The groups are shells around one centre, one inside the other: the same stretched ball of 5 dimensions in 9 sizes.
Some rows, each with its group after it:
[ 37.8  14.9 -36.8   2.2  -0.6   0.5 -15.8  12.4  35.7 -49.2  50.4   5.9
  16.8  -2.8   2.3  23.8] | N
[-67.8  -8.7  34.0  27.0  62.5  16.1  36.7  17.0 -25.6  31.3   1.1 -12.7
  40.4  30.6  18.0  12.5] | D
[ 33.9  -0.2 -25.3   4.0  10.4   5.4 -15.7  24.0  18.1 -44.8  67.3  -0.4
 -13.3  -6.8  18.9  28.3] | B
[-18.8 -29.7  -3.1   2.8  57.5  18.2  26.2  26.4 -24.7  13.6  22.8 -17.2
 -10.7  17.2   0.7  -4.0] | N
[  6.1 -21.2 -32.7   1.0  27.9  23.4 -12.5  -1.0  -8.2 -25.6  57.8  21.6
 -14.7  -3.6  16.4  -0.4] | P
[ 14.7  14.2 -35.6  -0.8  23.0  -2.7  -3.1   0.2   7.0 -25.2  57.6   7.4
   7.6  -1.8  -8.9  11.7] | P
[ -7.3 -22.7 -17.1   3.4  35.2  22.5  11.7  13.4  -0.4  -5.6  12.0   0.1
  14.8  16.3   0.7  -5.4] | B
[ 35.0  -3.6   1.7   6.4  23.8  -4.1   8.3  63.8  17.0 -29.0  53.4 -42.6
 -23.6   4.3  16.1  42.0] | D
[ 11.2   7.5  -7.6  10.2  18.8   1.5   6.9  29.5  22.3 -23.4  28.7 -15.1
  22.5  11.2   5.9  26.7] | Q
[-15.7   4.6 -43.2   3.4  22.3  17.8  -6.7 -34.9   4.1 -16.6  26.8  41.5
  45.1   6.5  -8.8 -13.0] | P
[-70.6 -10.5  14.4  19.4  66.0  19.3  32.9  -5.5 -34.5  34.1   5.4   5.0
  39.3  26.8   5.3  -5.4] | M
[ 19.1 -11.4 -34.0 -10.4  37.1   4.5  18.2  22.4   2.4  -7.0  25.0 -17.1
  -2.9  11.6 -26.7  -6.1] | E
[  1.2 -12.5 -33.3  -6.5  46.5   8.6   8.6   3.1 -21.2  -4.1  54.8   3.1
 -18.9   1.4 -11.3  -6.9] | M
[-46.5 -43.2  21.4  11.1  76.5  25.6  37.9  33.8 -46.2  33.7  17.9 -24.2
 -17.8  23.7  15.4  -3.1] | D
[  8.6  27.1 -14.5  12.2  11.7  -6.3   0.1  12.4  27.9 -28.9  37.1  -2.2
  39.2   7.1   1.8  30.6] | P
[ -4.0 -30.3   3.8   9.4  44.9  19.5   7.2  36.9 -19.1  -8.7  53.5 -14.7
 -32.5   4.8  30.3  17.6] | B
[ 24.4 -13.0 -38.7  -3.6  16.4  16.1  -5.2  10.7  16.7 -30.6  32.1   6.9
   6.0   4.5  -3.3  -0.1] | Z
[-22.4 -30.3  -6.5   2.6  58.2  20.4  23.2  18.7 -28.1  13.8  26.0  -9.7
 -10.4  15.5   1.6  -7.4] | Q
[ -7.8  15.0 -16.8  15.0  13.2   8.7  -5.5  -4.6  20.3 -26.1  29.5  18.0
  46.8   8.4  10.3  17.9] | N
[-38.5 -25.1  31.3  20.5  57.7  18.6  32.1  42.5 -20.3  18.2  12.1 -28.9
   6.4  25.2  24.9  17.9] | E
[ 31.6 -11.8  -9.1   7.4  15.6   9.3  -6.8  44.5  17.4 -38.5  55.3 -17.4
 -19.0  -0.2  26.5  32.7] | Q
[ 13.6  -1.2 -25.9   4.1  22.7   8.1 -10.9   8.1   1.4 -30.7  67.1   9.8
  -9.9  -5.5  14.3  17.2] | M
[  6.2   0.3 -45.8  -9.0  33.1   5.6  10.4  -7.2   1.4  -8.2  26.7   8.2
  18.5   9.0 -31.0 -14.2] | S
[-28.2 -39.3 -15.5  -4.1  69.8  23.9  27.6   9.4 -43.8  24.2  27.4  -4.8
 -21.3  15.1  -8.5 -23.1] | E
[ -9.8 -37.4 -12.7  -0.3  54.9  23.3  13.5  20.9 -30.4   3.6  44.0  -6.1
 -31.6   7.4   9.6  -5.9] | S
[ 23.1 -16.5 -33.8  -5.5  23.9  14.1   4.6  20.1  12.7 -21.7  25.2  -5.2
   1.8   8.8  -9.4  -1.8] | B
[-23.5  -8.0   0.0   5.7  57.4   4.7  30.1  21.8 -21.5  16.2  26.9 -19.9
   3.8  17.4  -7.4   4.7] | Q
[ 37.4   0.8 -34.5  -1.9  13.1   2.9 -12.7  20.1  16.1 -41.6  66.0  -0.6
 -14.8  -6.8   6.0  20.4] | B
[-50.2 -22.8  29.7  20.2  66.7  17.3  32.2  30.6 -35.3  25.7  24.5 -21.0
   0.4  21.9  24.0  13.8] | S
[ -5.9 -30.5 -14.0  -4.3  62.4  13.0  19.1  25.2 -37.7   8.7  56.4 -15.8
 -44.5   4.6   0.3  -3.2] | E
[-44.2 -10.7  -7.6   9.9  56.3  17.1  17.6  -9.9 -31.2  15.6  31.1  13.2
  16.2  13.7   2.7  -6.9] | N
[-14.0 -11.7   3.9   9.7  49.4   7.9  16.6  28.1 -19.4   1.4  47.9 -16.8
 -13.3   8.7  14.1  17.5] | Z
[ 22.8 -42.2 -20.8  -6.9  42.2  21.1   8.1  40.9 -13.4 -13.6  47.1 -19.5
 -47.4   3.8   8.1   0.1] | D
[ 19.9 -23.5 -28.2  -9.7  44.6   8.7  12.5  28.9 -14.1  -8.5  50.4 -17.6
 -35.8   3.3  -9.5  -1.3] | M
[-16.8 -14.3  -3.7   2.9  59.4   6.2  24.7  23.7 -28.8  12.4  43.7 -18.7
 -17.1  10.9  -1.7   5.0] | N
[ 28.5  14.8 -31.2   2.1  11.5  -3.0  -9.3  13.3  21.1 -38.6  59.0   1.3
   6.2  -3.3   1.3  23.9] | S
[ 18.1   3.8  -9.3   8.0  21.6   0.4   1.8  33.0  14.0 -27.3  49.9 -15.9
  -0.8   3.5  12.2  30.3] | Z
[ 23.6   5.0  -9.7  13.4   4.5   6.7 -10.1  30.4  31.8 -42.8  42.6  -5.8
  15.3   3.3  24.3  35.8] | Q
[-71.6 -14.7  31.6  20.6  78.4  13.2  46.0  18.1 -43.6  44.9   8.2 -19.8
  21.2  30.0   7.6   3.9] | E
[-24.6   2.4   4.0  21.7  22.4  16.4   6.7   8.7  15.3 -12.4   8.3   6.3
  52.4  19.0  19.3  18.5] | M
[ 27.3 -11.5 -43.0  -3.8  12.5  16.6 -11.0   6.0  18.1 -35.9  38.2  12.9
   5.1   1.2  -0.9   0.4] | Z
[-11.2  16.4   3.5  13.1  36.2  -6.6  21.0  25.2   5.2  -2.9  29.6 -20.9
  26.6  15.3  -1.6  26.5] | P
[-36.3   2.2   5.3  18.1  40.9  11.1  16.9   5.3  -6.4   4.5  18.5   1.7
  37.9  18.4  10.0  12.4] | Z
[ 59.0   1.7 -47.8  -2.2 -13.1   9.2 -28.5  17.7  45.9 -66.4  53.7  10.5
   3.6  -7.8   9.8  21.8] | S
[-23.0 -30.3 -18.3   2.1  55.0  24.9   6.2  -1.2 -37.5   3.8  53.1  13.8
 -22.9   3.0  12.2  -9.7] | D

New rows. What belongs after each?
[ -0.3  24.0 -29.8  12.8   2.3   6.9 -12.6 -16.2  32.1 -35.3  27.3  28.5
  60.9   6.4   3.1  15.2] | P
[  0.3  -3.4 -13.4   2.1  37.6   3.9  20.7  24.1   3.4  -2.9  19.7 -17.9
  14.4  16.1 -12.2   6.8] | N
[-30.2 -29.8 -25.1  -2.5  62.8  23.8  14.6 -10.3 -43.3  15.2  42.5  15.5
 -15.6   7.3  -3.9 -22.6] | D
[-60.7 -34.8  23.1  16.1  75.8  25.7  35.6  19.5 -47.5  36.0  16.8 -12.4
  -1.5  24.2  17.8  -3.3] | P
[-44.6 -32.5  10.7  16.7  51.3  32.4  20.1  12.9 -20.5  13.7   4.8   1.8
  19.9  23.2  21.9  -2.9] | D
[-43.5 -28.1  30.4  19.2  66.9  18.5  29.4  37.0 -37.6  21.9  33.5 -24.0
 -14.1  18.4  29.6  16.6] | M
[  4.8  10.0 -29.1  -1.8  35.0  -3.3  10.6   5.5  -1.1  -9.7  44.6  -3.1
   9.0   5.4 -17.7   5.9] | S
[ -5.9  -2.9  11.1  15.8  36.6   4.3  10.2  36.7  -3.6 -11.5  49.3 -20.1
  -4.6   7.6  24.6  33.1] | N
[-34.9  15.5  -8.2  12.5  42.3   2.1  18.8  -8.2  -7.6   7.4  22.7   6.6
  44.4  16.4  -8.8   6.0] | S
[  0.9  -1.2 -16.7   6.8  33.2   6.4  -4.4   9.3 -10.5 -19.9  70.2   5.7
 -13.6  -3.9  16.2  18.7] | D
[-11.6   6.8   0.2  11.9  38.3   0.1  14.6  21.0  -3.3  -5.1  40.3 -12.8
  12.4  10.5   6.5  22.7] | Q
[ 24.3 -10.8 -18.3  -3.2  35.8   1.5  10.4  38.2  -1.5 -16.5  52.9 -25.0
 -26.7   3.2  -2.0  15.7] | B
[ 22.3 -10.7 -25.6   7.4   8.7  18.8 -21.9  12.5  15.6 -45.2  59.4  15.7
  -5.4  -5.6  29.2  20.2] | S
[-13.3  27.7 -29.1  13.0  10.5   5.2  -7.1 -25.5  22.9 -24.9  25.8  32.0
  66.5   8.3  -3.1   9.8] | D
[ -1.3 -19.0 -17.9  -0.7  41.6  14.0  17.2  20.4  -6.4  -1.7  22.8 -10.6
   0.7  13.9  -7.1  -3.0] | Z
[ 20.3   1.1 -12.5   9.6  10.8   7.4  -1.7  30.0  28.5 -33.7  30.6  -9.7
  18.5   8.3  12.7  26.4] | Z
[-35.0 -27.5  18.6  19.5  52.2  24.3  12.3  24.7 -27.5   4.8  41.1  -5.4
  -9.9  11.8  38.0  16.4] | M
[  0.8 -26.8 -27.1  -3.3  40.2  20.8   9.0  11.3 -10.7  -6.3  30.1   1.5
  -7.7   9.3  -3.3  -9.9] | Q
[  7.2  -2.3 -41.5  -1.2  22.2  13.2  -8.0 -11.0   4.0 -24.7  45.0  23.0
  12.1   0.3  -3.9  -2.9] | Q
[-50.3 -22.6   8.9  20.6  46.0  31.3  13.8   0.4 -17.4   9.3   9.1  13.8
  32.4  20.9  25.2  -0.1] | E
[-25.0 -34.7  10.7   5.3  72.6  15.0  28.8  37.1 -46.6  21.0  50.2 -26.7
 -43.0  10.9  14.2   5.7] | E
[-26.4 -27.7  -7.5   0.5  63.0  17.6  30.6  17.0 -30.5  21.5  18.5 -13.2
  -5.1  19.2  -8.8 -12.3] | B
[-34.9  -7.8  18.3  22.0  41.0  15.6  19.6  22.5  -4.2   4.3  12.6  -9.6
  31.5  21.8  21.7  19.0] | B
[  4.4   4.0 -34.3  -1.6  31.2   4.0   1.8  -3.0  -2.3 -15.4  49.0   9.5
   6.6   1.9 -10.3   2.0] | N
[ 14.3 -24.9 -32.7 -13.3  50.0   9.3  20.8  24.4 -16.2   1.2  35.6 -18.5
 -26.7   9.0 -23.2 -12.5] | D
[  7.3 -32.6 -31.7  -5.4  38.9  24.1   1.5  10.6 -14.3 -12.6  43.6   6.2
 -23.1   3.1   3.4 -10.0] | S
[  0.2   2.0  -2.1  19.8   9.3  14.7  -7.1  18.5  25.9 -32.9  28.0   4.7
  34.1   9.5  29.2  29.5] | B
[-42.1   7.1  -5.7  15.0  44.2   9.9  14.4 -12.4 -14.4   7.4  26.5  14.8
  39.4  14.7   2.3   3.9] | B
[  9.7  -7.3 -23.3   1.6  22.6  12.2   9.4  17.8  18.3 -16.8  11.1  -5.7
  25.6  15.4  -8.2   3.0] | S
[-45.4 -16.1  14.0  12.0  69.4  11.0  34.5  19.7 -37.9  28.7  27.5 -17.4
   0.5  19.8   4.8   3.9] | N
[-14.8 -17.0  16.3  14.1  49.0  10.2  19.1  41.9 -16.3   1.4  41.4 -26.2
 -14.2  12.3  23.7  24.7] | Q
[-18.5 -37.0   6.4   7.5  59.1  21.9  18.1  33.6 -33.7   7.9  45.3 -16.8
 -33.7   9.7  22.7   6.8] | S
[-11.5 -31.9 -34.6  -6.5  48.4  26.1  12.1  -3.9 -21.6   3.8  24.0  12.2
  -3.8  11.1 -11.8 -25.6] | P
[ 16.4 -25.2 -19.6  -1.0  32.6  16.6   5.4  30.3  -0.4 -17.5  38.3 -11.7
 -18.1   6.5   6.6   5.7] | Z
[  3.7 -33.7 -13.7  -3.3  49.2  17.9  19.9  34.3 -15.8   1.1  29.2 -20.9
 -24.1  12.5  -1.4  -3.4] | M
[-16.1 -45.1  10.0   8.9  58.6  26.6  14.3  39.3 -35.5   4.4  50.3 -17.3
 -44.4   7.8  32.9   9.3] | D
[  5.0  -2.7 -37.7  -7.0  35.5   6.0  14.3   2.2   1.2  -5.5  22.9   0.0
  16.1  11.6 -27.5 -10.5] | B
[-11.6 -15.4 -16.3  -1.2  54.6   9.1  19.2  13.7 -25.7   7.5  43.2  -8.5
 -14.4   8.6  -7.3  -2.8] | Q
[-25.4  -7.2 -34.1  -1.8  45.8  15.5  15.9 -20.2 -15.2   8.5  16.3  19.2
  29.5  14.8 -23.1 -22.4] | B
[ 28.7 -10.1 -40.0  -7.3  25.8   8.0  -5.7  13.4   1.4 -28.6  60.9   2.0
 -21.8  -4.4  -3.3   4.6] | B
[-40.3   0.1  14.8  21.4  46.0  10.6  17.5  11.8 -14.2   6.9  28.7  -2.8
  26.2  16.4  19.7  19.1] | N
[ 70.8 -11.9 -60.2 -11.2  -9.3  13.5 -30.9  18.9  38.2 -67.8  62.6  11.0
 -20.1 -12.5   5.2  11.5] | D
[ 26.6  14.9 -39.4   9.8 -15.8  13.4 -28.0  -7.4  49.2 -58.6  32.8  31.1
  49.7   0.1  13.7  19.4] | E
[ 24.8 -18.3  -8.9   5.7  20.8  13.4   0.4  43.6  14.8 -29.6  39.6 -18.8
 -12.6   6.1  19.6  23.5] | Q
[-41.8 -18.4   7.6  12.1  57.0  18.2  32.1  15.4 -19.7  22.3   1.6 -10.8
  25.5  26.5   0.3  -3.0] | S
[ 10.1  -6.8  -3.4   6.7  35.2   3.2   9.5  37.9  -1.4 -15.3  51.1 -22.3
 -15.6   5.2  12.5  25.2] | Z
[-14.4 -22.5  -2.7  15.2  29.9  27.0  -2.7  13.6  -4.1 -16.6  35.3   9.6
   5.9   8.1  32.7  12.3] | B
[ 52.6  -1.5 -34.0  -1.3  -0.4   5.3 -14.7  32.9  36.8 -52.8  50.0  -7.7
  -4.9  -2.7   7.8  25.2] | N
[-36.5   1.2  21.3  22.8  47.7   6.7  17.6  21.5 -16.4   5.5  39.6 -11.0
  14.3  13.6  25.6  28.1] | M
[ 20.0  19.1 -29.0   3.5   9.6  -2.6   1.5  11.3  32.6 -30.2  25.7  -1.9
  38.3   9.0 -12.2  17.0] | S
[ 37.9 -29.8 -18.8  -5.6  33.6  10.9   2.2  50.5  -3.8 -26.1  64.1 -27.1
 -54.3  -2.3  12.9  16.9] | E
[-33.1 -11.7  -6.9  14.0  39.4  22.3   7.5  -4.4 -11.7  -0.5  23.7  16.2
  26.7  13.7  14.4   0.8] | Z
[-41.9  -3.9   6.1  12.2  57.7   8.2  31.6  10.4 -21.8  21.9  15.0 -10.4
  25.7  22.3  -4.1   2.9] | Q
[ -9.4  -8.1 -32.7   2.2  24.7  20.8   6.5  -9.7  11.8 -10.5   1.4  18.3
  44.9  17.3 -12.6 -13.6] | P
[ 51.4  -0.9 -37.7  -4.2   4.5   3.1 -12.8  29.4  30.3 -48.9  55.2  -7.3
 -10.4  -4.2   2.4  21.5] | N
[ 11.3 -30.3   5.2   9.1  38.3  16.8   2.0  49.1 -12.2 -19.6  63.7 -21.9
 -44.4   0.4  37.2  27.7] | P
